There are 5 ways to turn a row about zero (a turn may also mirror it). The second row of each pair is the first, turned, with some noise. The first 35 pairs use one turn. New pairs use 2 turns, one after the other, and a turn may come again.
Known pairs, each followed by its turns in order:
[ 19.7 -29.9  39.4  23.2  26.7 -33.6]
[-23.6 -25.0 -25.2 -48.1 -11.6 -31.1] -> L

[ 26.6 -34.0  34.5 -35.6 -27.8  -1.8]
[ 13.2  -4.9 -43.8  34.3 -21.8  38.2] -> N

[-21.0  45.8  17.5  28.3 -34.7 -19.9]
[ 13.7  45.2  10.3 -17.0  54.4   9.3] -> Q

[ -3.8 -27.7  -8.1  32.8 -32.1   1.3]
[-15.6  -1.2  44.6 -14.1  -4.8  16.9] -> C

[-20.6  24.9   6.9 -15.7  31.2  35.2]
[-15.6 -29.8  43.7  22.3  -2.6 -15.4] -> N

[-22.2 -36.5 -24.6  13.1  18.2 -43.7]
[  8.8  24.6 -33.0  -3.8  32.6 -44.1] -> N

[-46.2 -38.2   9.9  34.3  25.1   2.5]
[-22.8   1.4 -44.3  28.7 -17.6  41.4] -> K

[ -3.7  27.4 -26.3  41.9  30.9  42.8]
[-39.5  65.4   7.2  -3.5   9.1  24.8] -> L

[ 30.5 -44.6   4.3  32.7 -18.3 -26.9]
[25.6 -4.9 -6.7 36.4 49.8 20.0] -> K

[ -0.7  12.3 -27.6 -34.3  14.3 -15.3]
[-43.2  10.7  -5.1  13.7  -1.5 -13.9] -> N

[-30.7 -11.0  -2.5   3.4 -33.3 -23.9]
[-17.5  -3.3  22.2  10.1  35.9  25.9] -> Q

[ -4.6 -42.3 -20.0 -45.0 -23.5  29.8]
[-18.0 -34.1 -30.0  53.4  -9.2  20.6] -> Q

[-22.4  34.9  -9.1 -21.0  34.4  17.1]
[ -0.1 -27.7 -42.0  12.9   4.0 -28.7] -> C

[  8.6  29.7 -12.8  41.9  -9.0 -13.1]
[  2.5  24.9  24.4 -45.1   2.5   6.3] -> N

[-18.6  -2.3 -21.5  19.3   6.0 -44.1]
[-16.5  -0.9  19.7  46.8   7.2  10.6] -> C

[  9.3  -8.6  -1.6  40.2  -9.2 -10.0]
[-3.3 18.9  6.5 22.6 24.9 23.4] -> K

[ -5.8  38.9  34.1  -7.8 -25.0 -22.9]
[ -7.9  21.6 -22.6  12.7 -51.5   6.7] -> C

[-33.1 -36.7 -28.5  21.2  -0.4 -35.3]
[-29.1 -42.2  42.1  -9.4  25.9   9.5] -> Q

[ 31.0  14.7  33.0 -37.5   2.1  25.0]
[ 38.8 -11.2  29.4  -4.3 -32.0 -20.4] -> K

[ -5.1  -3.0  -3.5  -3.8 -18.6  31.8]
[  8.1  -8.9  11.3 -22.4  -5.8  22.7] -> K

[-26.8  36.6  42.4 -26.2   7.2  -1.1]
[-26.7  58.2 -10.8  -9.9  -7.8  14.9] -> Q

[  6.8   2.2   6.8 -14.6   5.5  20.6]
[ 10.9  -6.6 -13.7 -20.0   3.5  -4.7] -> C

[-20.6 -17.9  -3.5 -45.3 -26.6  44.5]
[46.0 -5.8 55.1  7.1 -0.3 24.0] -> L

[-5.2 -1.0 30.9 -5.2 32.4 22.2]
[ 18.5 -16.5  25.5  31.1 -13.7 -12.8] -> N

[ -3.8  26.6 -19.5 -38.8  -2.6  32.2]
[25.0 17.0 22.1 23.7 40.6 20.7] -> L

[ -2.3 -12.6  13.5 -17.4  28.6  11.3]
[  2.9 -20.8  -7.5  12.7 -31.1  -5.2] -> K

[-25.8  14.9  41.6 -20.0  14.3 -27.3]
[-27.3  36.3 -35.9  16.1 -14.4 -14.2] -> C

[ 29.7   4.0  -6.8  40.9   7.1 -24.7]
[-12.7  22.2  17.0  36.8  33.0  -4.2] -> K

[-36.5  30.2  19.0  18.2 -37.8 -37.9]
[-20.4 -44.7 -30.5  39.0 -23.6  30.7] -> L

[ 34.2  19.6 -41.1 -19.8 -39.6  38.7]
[ 13.7  29.7  41.3  57.4  19.9 -19.4] -> L

[-22.8  38.5  14.7   8.5  -9.3  12.9]
[-21.5 -10.8   4.5  19.3  11.2  39.7] -> L

[ 35.0 -41.1  45.9 -28.6 -32.2  19.2]
[ 26.5 -18.2 -42.7  30.3 -38.1  46.8] -> N

[-16.1  11.9  21.1 -18.0   7.9 -14.6]
[-14.6  17.2 -28.4  10.1  -6.9  -4.4] -> C

[ 14.2 -33.0  40.6  30.4  36.1 -10.1]
[  1.3   6.5  57.8   1.4 -40.7 -22.8] -> Q

[-35.6  -6.6  18.3  24.4  18.0 -10.7]
[-32.6  13.7  31.7  -9.8   6.9 -16.1] -> Q

New pairs, each followed by its turns in order:
[ 41.8 -39.3  20.1  31.6 -13.7   5.9]
[ 31.5   3.0  16.8   9.3 -28.4 -50.7] -> K Q

[ -5.0   0.1 -39.7  38.2 -27.8  46.6]
[ 19.3  43.4 -12.9  -3.0  -2.3 -59.1] -> Q N

[-28.9 -39.0  21.0 -34.4 -20.4 -23.4]
[ 27.0  23.1  16.2 -37.7  17.3  38.7] -> L C

[  5.9 -35.6   5.6 -30.1  44.5  19.3]
[ 33.1  19.8 -50.9  -1.1   7.7   7.4] -> L C

[ -7.9 -42.7 -12.7 -46.0   1.3 -26.9]
[ 19.1 -61.4 -13.5  -9.4  14.5   3.4] -> Q N

[  0.4 -23.6 -20.9   4.3 -33.9 -23.7]
[-10.9   9.4  25.8 -44.0  -6.2  -5.7] -> Q L

[ -8.4   0.4 -25.3  39.7 -13.1  40.9]
[ 19.6 -44.6  10.9 -32.4 -20.9 -14.7] -> C L

[ 22.5 -31.3   9.3 -30.5  33.3 -32.8]
[  9.9   8.8 -26.0 -45.0  -8.7 -39.7] -> C Q

[ 41.9   5.8  44.6  17.1  -3.4 -37.8]
[-46.3  14.9   8.2  28.9  41.3  26.3] -> L C

[ 28.2 -31.7  46.1   6.9  27.5  27.4]
[ -3.6  21.5  33.9   8.5 -58.9  23.6] -> Q C

[ -4.7 -13.5  13.9 -22.6  42.2  42.3]
[ 11.8 -11.5  22.5  49.1  27.5  17.6] -> K Q

[44.0 36.5 -1.3 25.7 31.8 37.8]
[ 15.0 -13.3 -41.3  38.5  12.0 -50.7] -> Q L

[-10.7  41.2 -31.2  31.4   9.5 -25.0]
[-11.2 -17.7 -19.0 -21.9  46.0 -31.7] -> L Q

[ 45.8  -7.8   8.3 -16.7  25.5   7.9]
[ 39.6 -14.2  -0.2  20.6  20.2  25.4] -> Q Q

[-12.8  44.4 -23.9 -18.6 -36.3  20.2]
[ -9.4 -15.8  28.3 -36.8  16.9  40.2] -> C C

[-26.6  -0.3 -25.1  24.9 -38.4 -45.1]
[-43.7  -5.1  36.2   6.4   0.6 -50.3] -> K N

[-29.6  16.3 -41.6  41.8 -21.4 -38.7]
[ 22.8 -23.7 -15.0   2.4  71.1 -20.7] -> L Q

[-34.1  30.4 -17.1 -42.2 -31.6 -23.6]
[-40.6 -30.3  -6.0  -0.1  21.0 -52.0] -> N C

[ 19.9  -7.9 -36.4 -34.3  -3.7   9.0]
[-34.1  -2.5 -20.2   0.0  23.5 -29.8] -> L L

[ 27.6  25.3 -13.8 -28.8 -36.3 -37.9]
[ 16.8 -38.9  47.4 -24.0   2.8 -20.5] -> L Q

[ 30.7  22.0 -15.7   3.0 -43.5  33.6]
[  1.2 -20.8 -46.0   4.6 -35.5  32.4] -> C N

[  1.7 -34.7 -19.8 -21.6  10.1 -46.5]
[-28.8   2.7   0.3 -59.9  12.6   6.3] -> Q C

[ 16.8 -10.1 -21.2  11.0 -11.9  22.5]
[ 12.7 -23.7 -11.4 -20.5  11.6  -4.1] -> N K

[ 46.2   4.0 -39.7 -14.0  27.4  -0.5]
[ 12.7  10.9 -50.6  38.5  -6.7   9.3] -> K K

[42.9 27.4 16.4 12.0 11.5 34.1]
[ 32.3  -8.7  12.9   3.9  37.2 -39.9] -> C K

[ 13.4 -24.9 -28.7 -14.5  34.6  -3.1]
[-15.0  17.5 -26.7 -10.0  43.2 -12.3] -> N K

[  6.8 -15.9  -7.5  34.7  34.5  11.6]
[-29.8 -11.9  30.0 -13.3 -12.5 -26.8] -> K C

[ 22.2 -37.5  37.3  30.0  43.5 -18.7]
[-24.6  31.2  27.8  30.7  31.1  46.1] -> K K

[ 17.4 -39.3 -10.8  -5.7 -21.4  -3.0]
[ 10.4  32.7   7.8  10.1 -22.6  26.4] -> L C

[-13.6 -28.0  13.4 -21.8 -17.8  14.1]
[ 19.3  -4.5 -14.7  16.6 -26.6  23.3] -> L N

[-14.9 -39.0  36.0 -11.6  13.0 -17.0]
[  6.7  13.7 -21.2 -30.1  23.7  42.2] -> L C

[ 38.5  16.2 -15.5  34.9 -46.2  10.9]
[-38.4  16.6  33.4  29.7 -34.3 -11.5] -> L C

[-45.6 -33.2   2.0  14.4 -27.3 -11.3]
[  2.7 -10.1  18.1 -43.6 -19.0  37.7] -> L C

[-26.1  14.9  10.1  11.3  42.6  34.5]
[ -4.7 -20.9  25.1  35.7 -32.0  26.4] -> K L

[-36.4  17.3 -25.1 -26.9 -39.9  33.8]
[ 44.5 -14.5  28.3 -27.1 -38.9  18.2] -> L N

[  8.9  34.3 -32.2  46.0 -36.6   1.6]
[ 51.4 -12.3 -28.5  -7.0  -9.6  42.6] -> C N

[-36.8 -31.3 -31.6  19.0  -3.5  -8.8]
[ 26.5 -24.5   6.2 -19.0 -38.3  33.4] -> L C

[ 22.6 -40.7   5.0  20.2  18.7   0.2]
[-20.0  31.7 -22.8 -23.1 -17.8  15.9] -> N N

[ -9.0 -40.8  27.6 -17.9 -11.7  -7.9]
[-28.5  23.7 -36.0 -15.8   3.4  -2.6] -> C Q

[-37.4  -8.5  25.0 -32.4 -21.9  36.0]
[-33.1 -31.4 -33.9   0.6  23.3  32.4] -> C C

[-12.5  42.4   0.1 -10.2 -43.9 -33.7]
[-23.9  -3.6   2.9  31.1  27.5  53.8] -> L K

[ 31.1   0.9 -44.5  12.4  10.0 -11.5]
[ 36.1  -3.5   7.7 -18.5  -3.4 -42.2] -> Q L

[ 11.1  16.9  21.1  38.3 -18.3  44.6]
[ 61.9 -32.1  12.2  -0.8 -10.0   5.2] -> N K

[ 29.9 -33.7  25.7  44.0 -16.0  41.6]
[ 46.7   8.3  62.4 -23.6   1.1  -4.9] -> Q Q

[ 14.2  -7.7 -44.7  19.8 -14.9  45.4]
[  2.7  47.3  -4.9 -38.8  35.7   7.9] -> C C

[-27.3 -22.7 -26.9   1.2 -12.0  -0.7]
[-12.6 -15.5 -25.2  21.1 -16.7  22.3] -> Q K

[  6.8  39.8   6.1  17.9  18.3 -11.3]
[-21.8 -10.4 -19.8  20.1 -22.4 -26.0] -> C L

[ 46.3 -11.8  15.5   5.7 -18.9 -21.5]
[ 40.4  18.4  10.0 -35.3 -17.3  -0.4] -> Q C

[ 37.5   6.1  30.8  43.4 -33.9 -40.5]
[ 41.1  25.2 -68.8  -5.4 -12.5  -9.9] -> N Q

[-35.8 -11.8  16.2 -24.6  23.5 -16.8]
[ -3.4  13.0 -23.4 -35.5 -26.4  22.7] -> Q K

[-26.2  13.9 -28.8  35.1 -30.0 -21.3]
[ -8.3 -39.3  41.4  -2.7 -27.1   9.9] -> L C

[-26.2 -10.3 -25.9  26.6 -35.8  -2.9]
[ 39.6 -35.5  -4.3  17.8  17.8  11.9] -> C N

[ 17.5  -0.9 -33.0  18.1  -5.5   3.0]
[ -7.2  -0.6 -15.4  17.7 -33.9   6.9] -> K K

[-31.2 -18.8  -3.8 -34.2   2.5  27.7]
[  1.7  23.3  -9.9   7.3 -39.2  31.7] -> Q L

[-17.2  41.9 -18.1  14.2  33.9 -30.0]
[-22.2 -34.1 -35.7 -10.6  29.5  29.4] -> N L

[-34.9 -30.7   7.8  13.2 -26.0 -13.0]
[-31.2 -25.6   3.4 -22.3 -22.4 -26.4] -> K N

[ -1.6  -4.8  38.1  10.1 -46.1 -21.3]
[ 39.3  -3.7 -36.6 -28.3 -19.2 -15.6] -> K Q

